The rows of a group lie close to one hidden flat surface of 9 dimensions, which passes through zero. Surfaces can cross.
Known rows, each followed by its group:
[ 2.77  2.16 -1.89  2.56  0.92  2.15  2.50 -1.06  2.76 -2.08 -2.51  0.37
 -5.59] : P
[-1.91 -0.66 -2.88  0.44  2.35 -1.73 -1.33  0.41  2.26 -1.36  0.01 -2.32
 -3.74] : B
[ 0.62  2.60 -1.86  2.86 -2.50  3.83  1.40 -1.46 -1.30  0.43 -3.22  3.28
 -0.05] : P
[-2.42 -1.57 -0.11 -2.68  2.07  0.87 -1.07  0.31 -0.06 -1.27 -0.09 -1.80
  0.94] : P
[ 4.07  2.13  2.32  1.92 -1.44 -0.38  0.95 -0.59  2.32  0.63  1.60  0.01
  2.03] : P
[ 3.00 -2.02  2.59  2.13 -0.93  0.20 -2.28  0.96 -4.71  3.23  1.36  0.76
  0.23] : B
[-2.45  0.33 -2.21 -1.28  0.49 -1.48  0.12 -0.87 -0.75 -1.64 -0.01  0.00
  3.25] : B
[-1.01  2.67 -1.49  3.44 -2.50  0.45 -2.23  0.57  4.20 -1.09 -1.53  0.40
 -2.96] : P
[-3.41 -3.29 -1.18 -4.54  3.94  1.39  0.56 -0.88  1.58 -0.72 -0.09 -1.07
 -4.58] : B
[-0.11  0.53  0.69 -0.72 -1.03  0.23 -0.35 -1.93 -2.15 -5.24  0.69  0.73
  0.51] : P
[-0.28  1.17 -2.45  2.41 -0.71 -2.00  1.87 -1.66  1.38 -5.04 -3.02 -1.24
 -1.85] : V
[ 2.76  0.43 -0.70  1.31  2.70 -1.24 -0.86 -1.45  3.70 -0.59  2.36 -1.67
  2.32] : B
[-1.94  2.54 -3.44 -2.41  0.19 -1.25  2.75 -2.54 -1.38 -1.73  1.82  1.09
  2.49] : V
[-1.30 -1.65  0.03  1.15 -0.50  1.99 -2.59 -2.09  1.63 -1.03  0.09 -0.57
 -3.99] : V
[ 0.27  3.95  0.61 -0.17 -1.15 -1.37  0.45  3.80 -1.80  2.32  2.69 -3.73
 -0.92] : V
[ 0.67 -2.85  1.45 -1.22  2.74 -1.09  0.47  3.73 -1.80  1.28 -2.27 -1.93
  0.58] : V
[ 3.69  0.76 -0.68  0.34  2.16 -0.51  3.54 -0.13  1.64 -0.13 -0.77  0.89
 -1.55] : M
[-1.25 -1.67  0.40 -0.99  0.50 -0.16 -3.70  1.34  3.25  0.65  0.23  3.77
  0.78] : P
[-2.26  0.09  1.14  0.48 -2.17  0.69 -3.01 -0.81 -0.05 -0.69  1.55 -1.90
  1.28] : M
[-1.52  1.64 -1.74  1.46 -1.76 -2.38 -1.93  1.68 -1.50 -3.22 -0.70 -0.73
 -3.57] : X
[ 0.00  4.33  0.08 -2.14 -4.68 -3.09  0.33  0.52 -0.12 -3.52 -0.02 -1.49
 -0.47] : S
[ 1.08  0.61  0.13  0.54  1.70 -1.24  0.30  0.77  4.70 -0.22  0.86 -2.89
 -2.10] : P
[ 0.89  1.92 -0.85  1.99 -2.45  3.70 -0.02 -1.13 -1.17  1.57 -2.00  4.22
  2.25] : X
[ 1.16  2.48 -1.54  0.79  0.52 -0.52  0.92  0.07  1.14 -2.98 -0.60 -0.71
 -0.72] : X
[ 2.53 -0.50  0.73 -1.34  3.52 -0.74 -1.34  3.38 -1.95 -2.82  0.24 -2.18
 -3.31] : X
[-0.77  0.09  0.03  2.66 -0.65 -0.91 -3.01  0.98  4.03  0.47  0.70  1.40
 -0.22] : S
[-3.12  3.32 -0.79 -3.20 -2.53  1.21 -0.84 -0.69  2.59  0.13  1.15  0.16
  2.69] : M
[-1.33  0.75 -1.88  1.88 -0.69 -4.28  0.87  1.41  1.37 -5.14 -4.13 -2.30
  0.71] : V
[ 1.54  0.17  0.84  1.40 -1.26 -1.41  2.29 -1.23 -3.14 -0.86  0.73 -1.78
 -3.17] : X
[-1.20 -0.29 -1.09 -0.67  1.45  0.21  2.22  0.53 -4.72 -2.05 -1.40 -5.48
 -3.51] : X
[-0.77 -0.79 -0.37 -0.24  2.12  1.09 -2.97  3.03  4.57 -2.84 -2.82  2.04
 -3.40] : P
[-1.49  0.73 -0.81  2.52 -2.58  0.42 -4.14 -1.96  0.96 -0.21  1.71  0.61
  1.03] : B
[-0.52  1.66 -1.03  0.47 -1.89  3.64  1.24 -2.40 -4.06  1.74  0.52  1.02
 -0.45] : V
[ 4.12 -0.24  1.12  3.94  1.35  0.39  3.54 -2.24 -2.75 -1.34  1.39 -2.96
 -3.86] : S
[ 3.38  1.77 -0.50  2.01  0.84 -2.13  1.83  3.72  3.45  1.51 -2.78  2.74
  0.63] : S
[-0.87  2.46  2.26 -1.29 -4.57  2.59  3.23 -3.09 -2.97 -2.30  0.18  0.11
  1.03] : B
[ 3.23 -1.56  1.02 -1.33  4.77  5.44  0.92  1.36 -0.59  2.18 -1.68 -1.02
 -1.12] : X
[ 1.62 -0.49  1.12 -1.50  0.35 -0.41  1.21 -2.88  1.92 -1.45  2.60  2.03
 -1.21] : B
[-0.78  0.54  2.62  0.41 -2.57  3.38 -2.27 -0.44 -1.39  0.74  0.76 -3.52
  0.66] : S
[ 1.11  1.18  0.29 -2.30 -0.19 -4.13  1.66  2.30 -0.28 -0.06  0.39  1.82
  2.33] : M
[-1.99 -0.94 -1.49 -1.26  1.29 -0.56 -0.65 -0.42  1.21 -1.01  0.07 -0.77
 -2.27] : S
[ 0.14  2.49 -3.99  4.29  0.32  3.16  0.01 -2.27 -2.07 -0.43 -1.57 -4.82
  1.30] : B
[ 1.35  3.61  0.99  3.21 -3.26  0.50 -0.84  2.59  0.78 -2.46 -2.93  1.00
  1.35] : P
[ 0.87  0.15 -1.60  3.52  0.51 -2.57  2.35 -0.26 -2.24 -1.13 -0.31  1.32
  0.72] : S
[-1.22 -3.06  0.98 -2.56  0.17  0.25  0.12 -1.50 -6.93  0.26  1.70  0.08
 -0.34] : M
[ 3.58  1.73  1.87  2.66 -1.81  0.95  0.64 -1.81  1.57  0.02  1.65 -0.14
 -1.38] : P
[-0.76 -0.68  0.39 -1.66  0.49  0.19 -0.63 -1.93 -1.24 -0.13  4.06 -1.13
 -3.34] : V
[-0.32 -0.74  1.33 -2.09 -1.02 -4.22  0.28  5.08 -6.09  0.50 -1.62 -1.34
  0.19] : S
[-2.29 -1.27 -1.15 -0.96  0.66  2.46 -2.43  1.32 -1.08  1.99 -1.87  2.63
  0.64] : X
[-5.38  1.73 -2.08 -0.98 -2.04  1.29 -0.51  2.16 -0.64  0.36 -3.79  0.11
  4.37] : B
[-0.22 -0.18  2.56  0.16 -3.05  1.25 -2.22 -3.65 -1.41 -1.25  3.94 -0.73
  0.01] : M
[-0.05 -0.99 -1.49  2.92  0.84  0.10 -0.80  1.29  1.74  2.63 -1.72  4.94
  0.74] : S
[ 2.33  2.88 -0.45 -0.38  1.79  0.24  3.72  0.53  2.73 -0.18 -1.11 -1.23
  5.27] : V
[-0.91 -0.02 -2.89  1.99  0.81  2.44  0.17 -4.43  2.68 -1.71 -0.61  1.90
  0.21] : M
[ 0.51 -0.60  1.19 -1.48  3.08 -0.25 -0.52  2.42  4.46  0.55  0.54 -3.81
 -1.97] : M
[-3.56  1.48 -2.30  0.90 -0.54  2.72 -1.30 -0.46  3.49 -0.90 -3.03 -1.57
  1.94] : V
[ 1.31 -1.42 -1.02 -0.28  3.04  1.86  0.89  1.33  1.60  2.75 -2.30  1.84
 -3.18] : S
[-2.62 -0.50 -1.83 -3.02  1.89  2.94  3.17 -0.89 -1.62 -0.39 -2.45 -0.71
  0.05] : B
[-0.32 -0.30 -0.44  4.23  0.50  1.20 -1.03 -1.89  1.81 -2.64 -0.87 -3.09
  0.59] : M
[ 3.28 -0.17  1.58 -0.05  0.49 -4.47  0.53  1.24 -0.91 -2.09  2.20  0.39
 -1.91] : X
[ 0.95 -2.16  1.46  3.49  2.88  2.85 -1.78 -1.97  3.78 -1.24  0.22 -3.49
  3.85] : M
[ 0.89  1.04  0.23 -2.90  0.99  0.77  2.54  0.86 -0.24  1.28 -0.45 -0.35
  2.33] : M
[-3.47  0.17 -2.50  1.58 -2.03  0.77 -0.36 -2.47  2.39  1.14 -0.83  1.16
 -2.17] : X
[-2.97  0.30 -1.34 -0.16  0.11 -0.66 -1.59 -1.68  5.07 -3.86 -0.92 -1.18
  3.55] : V
[-0.63 -2.43  2.72  4.33 -1.34 -0.18 -3.44 -2.11 -1.80  0.11  4.28 -0.10
  1.09] : S
[ 1.67 -1.07 -0.82 -1.88  3.63  3.72  2.02 -2.91 -1.72 -1.37  0.38 -0.72
 -2.19] : X

New rows, each followed by its group:
[ 3.24  0.06 -1.72  0.03  4.44 -0.92  2.18  2.01  2.91 -0.92 -1.73 -0.13
 -5.11] : X
[ 0.81 -3.37 -0.08 -0.80  2.12 -0.74 -0.67 -1.01 -5.41  1.23  1.90  0.60
  0.61] : B
[-3.04  2.20 -2.76  2.52 -2.51 -0.33 -2.02 -1.08 -0.61 -1.98 -0.36 -2.10
  0.22] : B
[ 0.45 -1.68 -2.52  0.39  4.89 -2.77  1.22 -1.11  4.73 -3.35  0.13 -1.17
 -2.53] : M
[-1.13  0.31  2.48 -1.17 -2.23  1.62  0.62  0.39  0.27 -0.25 -0.42 -0.32
 -3.07] : B
[-0.67  2.93 -0.56 -5.08 -3.70  1.62  1.49 -3.23 -2.24 -2.14 -0.14  0.73
  0.68] : S
[-1.46 -1.58  1.94  1.15 -2.11 -1.12  0.04 -1.77 -1.01  0.52  2.32 -4.73
 -4.29] : X
[-1.17  1.42 -1.84 -3.07  2.92 -2.83  2.15  1.05  0.98 -1.36  1.87 -3.54
  0.68] : V
[ 1.87 -0.68  2.46 -0.02  0.92  3.48  0.34 -2.95  0.88 -0.46  1.39 -2.65
  0.50] : V
[-1.26  1.51 -2.01  0.90 -1.12  1.02  0.64 -0.57 -2.05 -3.36 -2.23  0.07
 -1.99] : P
[ 3.35 -0.83  2.62 -0.52  1.88 -0.52 -4.30  5.69 -1.23  0.14 -0.08  1.49
 -0.74] : X
[ 0.16  0.85 -1.41 -0.60  3.64 -0.92  2.01  1.33  1.00 -1.41 -0.85 -5.60
  2.44] : B
[-1.19 -0.51 -0.71  1.19 -1.98 -0.40 -2.23  0.47 -1.85 -1.48 -1.10  3.62
 -3.25] : P
[-0.14  2.40 -0.67  1.52 -1.89  1.04 -0.27  3.68 -0.38  4.01 -2.82  3.16
  3.19] : V
[-1.33 -0.50  1.93 -2.56  0.79 -0.09 -1.41  2.83 -1.48 -2.92 -1.20 -0.43
  5.43] : P
[-0.32  1.00  0.69 -1.05 -1.47 -5.07  0.58 -0.26 -0.04 -0.03  3.36 -1.32
  5.73] : P
[ 2.94  0.46  1.07  0.02 -0.42 -1.47  0.75 -0.03  1.29  0.02  1.87  0.95
 -4.30] : M
[ 2.72 -0.49  0.87 -0.24  3.05 -1.97  1.62  3.52  3.44  0.15 -2.30 -0.81
  2.30] : V
[-2.32 -0.85 -0.63  4.07 -0.77 -2.40 -3.84 -0.73  2.69 -3.40  0.07 -0.51
  3.97] : M
[-2.22 -1.76 -0.17 -1.97  0.41 -1.87 -3.36 -1.28  3.32 -2.22  2.52  2.86
 -0.29] : P
[ 1.49 -1.94  2.34 -0.97  1.62  1.23  1.10 -2.46  0.63 -2.35 -0.01 -2.57
  4.26] : V
[-2.38  2.91 -3.41 -0.25  0.01  2.30 -0.58  2.32  2.08  4.22 -0.88  2.19
 -0.19] : V
[ 4.59 -1.97  2.17  1.27  2.27 -3.02  1.67  1.55  2.19 -1.99 -2.08 -0.80
 -0.70] : V
[ 0.50  0.74  0.99 -1.22  0.76 -1.39  1.87  1.40  2.74 -1.52 -0.21 -1.55
 -2.03] : B
[ 3.20  2.85  1.32 -2.38 -1.19  1.32  2.81 -0.99  1.19  1.43  1.80  1.52
 -0.88] : M
[-2.96  3.94 -2.78  1.14 -3.54  3.09  0.07 -1.14 -4.14  1.51  0.81 -0.50
 -2.86] : V
[-0.80 -1.17  2.36 -1.33 -1.02 -0.93 -3.41 -1.16  0.59  0.16  4.93  0.00
 -0.45] : V
[-0.83  1.58 -1.37  2.53 -1.68  2.60  0.88 -3.82 -1.66 -3.03 -0.01 -3.58
 -3.57] : M
[ 4.10  0.87  1.73  2.68 -2.13 -0.76  1.94 -2.16 -1.83 -2.10  0.41  0.37
 -1.53] : V
[-1.69  2.79  0.29 -1.30 -1.85  0.44  0.98 -2.98  2.66 -3.35  1.45 -1.51
  4.28] : B
[ 1.91  0.44 -0.55 -0.89  1.84 -1.26  4.35  3.03  1.15  0.29 -3.43  1.04
 -3.60] : B
[ 1.08  0.64  0.02  0.25  0.61  3.05  0.13 -1.18  1.86  1.84  1.13  0.54
 -1.48] : V
[ 0.86 -0.29 -0.36 -2.42  3.12  3.42  1.47 -1.35  0.44  2.97  2.20 -0.06
 -2.08] : V
[ 2.26 -0.15  0.99 -2.43  3.18  0.05  2.39  1.78 -1.57 -0.02 -0.72 -1.20
  4.88] : X
[-0.56 -3.11  0.40 -4.40  4.07 -3.33  1.68  0.25 -0.61 -0.51  1.82 -1.05
  2.24] : X
[-0.37  2.13 -0.47  0.36  0.03  2.25 -2.68 -0.64 -0.61 -4.74  0.88 -3.73
 -2.66] : X
[-1.32  2.44 -0.50  0.67 -0.65 -1.26  0.30  1.95 -0.17 -4.35 -1.65 -4.75
 -0.21] : P
[-1.56 -2.05 -2.89  3.31  4.37  4.03  0.54 -3.55  2.91  0.74 -0.10  0.63
  0.21] : S
[-4.87 -0.33 -2.97 -0.94 -0.41  1.22 -0.33 -0.15 -3.00 -0.44 -2.26 -0.49
 -1.00] : B
[-1.39  2.35 -2.31  0.81 -1.25 -0.79  0.03 -0.28  2.85 -1.35 -1.01  0.92
 -0.30] : M
[ 0.10 -0.04 -0.30  1.95 -0.03  5.09  0.02 -1.66  1.58  0.53 -3.26 -0.50
  0.23] : V
[-0.64  2.63  0.00 -2.02 -1.68 -3.89  4.60  0.57  2.39 -4.60 -0.93  0.74
 -3.19] : B
[-1.50  1.13 -0.27  0.85 -2.18  0.81 -0.37 -0.11 -2.93 -1.35 -1.15 -0.96
  0.31] : P
[-0.20 -2.36  2.51  0.80  0.21  1.81 -3.56  2.34 -2.53  3.14  0.31 -2.85
 -0.56] : B
[ 2.16  2.88 -3.22  1.31 -0.32 -5.35  4.27  0.37 -0.84 -2.80 -1.53  2.64
  0.99] : B
[-1.21  0.70  0.47  2.01 -4.04  0.15 -1.07 -1.18 -0.04  1.71  0.12  2.17
  1.44] : X
[-1.35 -0.08 -2.27 -1.06  0.60 -0.79  0.53 -1.37  1.46  0.83  0.20  2.81
  2.18] : P
[-1.40 -3.34 -2.07  3.74  2.21  2.37  0.91 -5.43 -4.28 -0.52  2.11  1.81
 -0.78] : S
[-1.99  0.30 -1.69  1.92 -2.16 -0.85 -0.25  0.12 -3.51 -1.78 -1.89 -0.92
 -4.03] : V
[ 1.41 -1.11  2.86 -0.70  0.97  3.50 -0.18  0.29 -1.02  2.09  0.11 -1.49
  2.35] : P
[-2.87 -0.67 -2.26 -1.45 -0.98  0.48  1.20 -3.94 -4.91 -2.40 -0.17  1.35
  1.69] : V
[ 0.31  0.43 -1.09  0.92  1.55 -3.29  1.19  5.39  0.02  1.10 -3.24 -0.05
  0.75] : S
[ 3.53 -2.05  3.47 -0.21  2.26  1.12 -0.75  3.16  0.72  4.18  0.94 -0.37
 -2.49] : V
[-0.14  1.77  3.27  0.15 -2.62  2.84  0.62  0.94  1.50 -0.40 -0.71 -3.39
 -2.25] : B
[ 0.79  0.61 -1.25 -1.96  2.49  4.18  2.98 -0.87 -0.97  3.27 -0.51  1.25
  2.08] : V
[-2.16 -2.23 -0.78 -1.19  2.08  1.76 -1.21 -2.80  4.09  4.69  3.03 -2.35
 -1.38] : P
[-3.34 -0.14 -2.35 -0.26 -2.24 -3.28 -1.35 -0.17 -3.36 -2.98 -0.31  2.89
 -1.58] : P
[ 0.90  1.44 -1.47 -0.38  2.24 -2.88  2.86  0.01  3.59 -1.38  0.66 -3.70
 -0.61] : P
[-1.06  0.30 -0.97 -0.16 -1.38 -2.81 -0.96 -0.85  2.09 -0.52  0.93  3.88
  1.77] : X
[-0.37 -2.01 -0.98  1.42  1.61  2.43 -1.37 -2.75  5.41 -2.20 -1.72 -0.44
 -3.94] : V
[-3.36 -1.59  0.14  0.61 -2.90 -1.50 -0.95 -2.15  2.73  3.05  1.35  1.81
  0.58] : X
[ 1.10  1.68  0.08 -1.00  1.19 -4.02  2.33  1.22  0.50 -2.58  1.44 -3.91
  0.76] : V
[ 3.29  1.50  0.64 -0.85 -1.24  1.43  2.37 -0.98 -0.65  2.42  0.22  4.95
  1.11] : M
[ 0.53 -0.22  0.73 -0.55  1.31 -1.07 -0.29  3.87 -0.51  0.90 -1.45 -1.15
  1.13] : X
[ 0.28  2.35 -2.55 -1.27  2.06 -2.28  2.25 -1.17  2.10 -4.86  0.23 -1.71
  1.28] : X
[-0.67 -1.41  0.04 -1.05  0.93  0.29 -0.06 -1.69 -1.10 -0.52  1.01  0.54
  2.03] : M
[ 0.72 -2.60 -1.78  1.04  4.32  1.78 -2.92 -2.81  2.01  0.54  2.69 -2.99
 -1.99] : B
[ 2.53 -0.97  0.44 -1.43  4.20  1.74  2.00 -0.64  2.99  0.98  1.05 -1.60
 -2.29] : V
[-0.35  0.04  1.17  0.02 -1.16 -3.20 -0.18  2.71 -1.08  0.58 -0.20 -0.59
  2.50] : X
[ 1.77 -1.27 -0.15  1.40 -0.05 -1.03 -0.07  0.98  1.27  2.75 -0.82  4.63
 -3.80] : X
[ 2.02 -0.13 -1.02 -2.38  2.02 -6.58  2.65 -0.73 -0.30 -2.46  4.15  1.69
 -2.13] : V
[ 1.00 -0.42  0.14  1.24  1.37  0.43  0.23 -0.72  4.91 -2.41 -2.49 -1.14
  1.35] : V
[ 0.02  1.56 -0.63  2.43 -0.81  3.27 -1.46  0.54  3.40  0.05 -2.24  0.55
 -2.44] : P
[-1.05 -0.58 -3.57  3.09  2.12  3.91 -2.26 -1.32  1.06  1.47 -1.43 -2.20
 -4.79] : B
[ 1.30  0.65 -3.05 -0.67  2.09 -1.03  5.41 -0.17 -3.94 -0.77 -2.75  0.92
  0.99] : B
[-1.37 -1.45  2.16 -2.44  1.29  0.65 -1.98  1.55 -1.09  1.85  2.25 -2.84
  1.25] : V
[ 1.65 -1.12 -0.86 -3.43  0.81 -0.94  2.18 -0.12 -2.53  0.08 -0.79  2.54
 -4.73] : S
[ 1.47  0.17 -3.13  2.90  1.55  3.30  0.13 -2.27  0.79  1.38 -1.39  0.91
 -2.86] : B
[-2.67  1.01 -1.73  1.23 -1.53 -2.01 -2.19  2.18  1.49 -1.42 -1.56  0.94
 -1.43] : P
[-0.07 -2.35  1.50 -0.85  1.62  0.95 -3.63  1.67  2.66 -1.15  0.01  1.88
 -2.98] : P
[-1.57 -0.38 -0.12 -1.86 -1.07 -3.60 -0.97  2.34 -1.73 -0.15 -0.23  1.86
  2.05] : S
[-2.25  0.39 -1.84  0.45 -1.09 -2.20  0.94 -0.32 -0.37 -0.70 -0.79 -0.79
 -1.36] : X
[ 2.46  1.22 -1.73  2.72  0.44  2.53  1.88 -1.63  0.14  0.51 -1.49  0.13
 -2.98] : B
[ 0.98  0.78  1.28  0.01 -1.53 -3.68 -1.63  1.21  1.98  0.39  2.33  3.06
  2.46] : V
[-1.17  0.87 -1.54 -0.69  1.84  0.66  0.03 -0.91  5.29 -1.61 -0.16 -1.52
  1.00] : V
[ 1.68  2.18 -0.52 -1.24  1.61 -3.85  3.23  1.74  2.14 -2.61 -0.60 -2.85
  1.98] : S
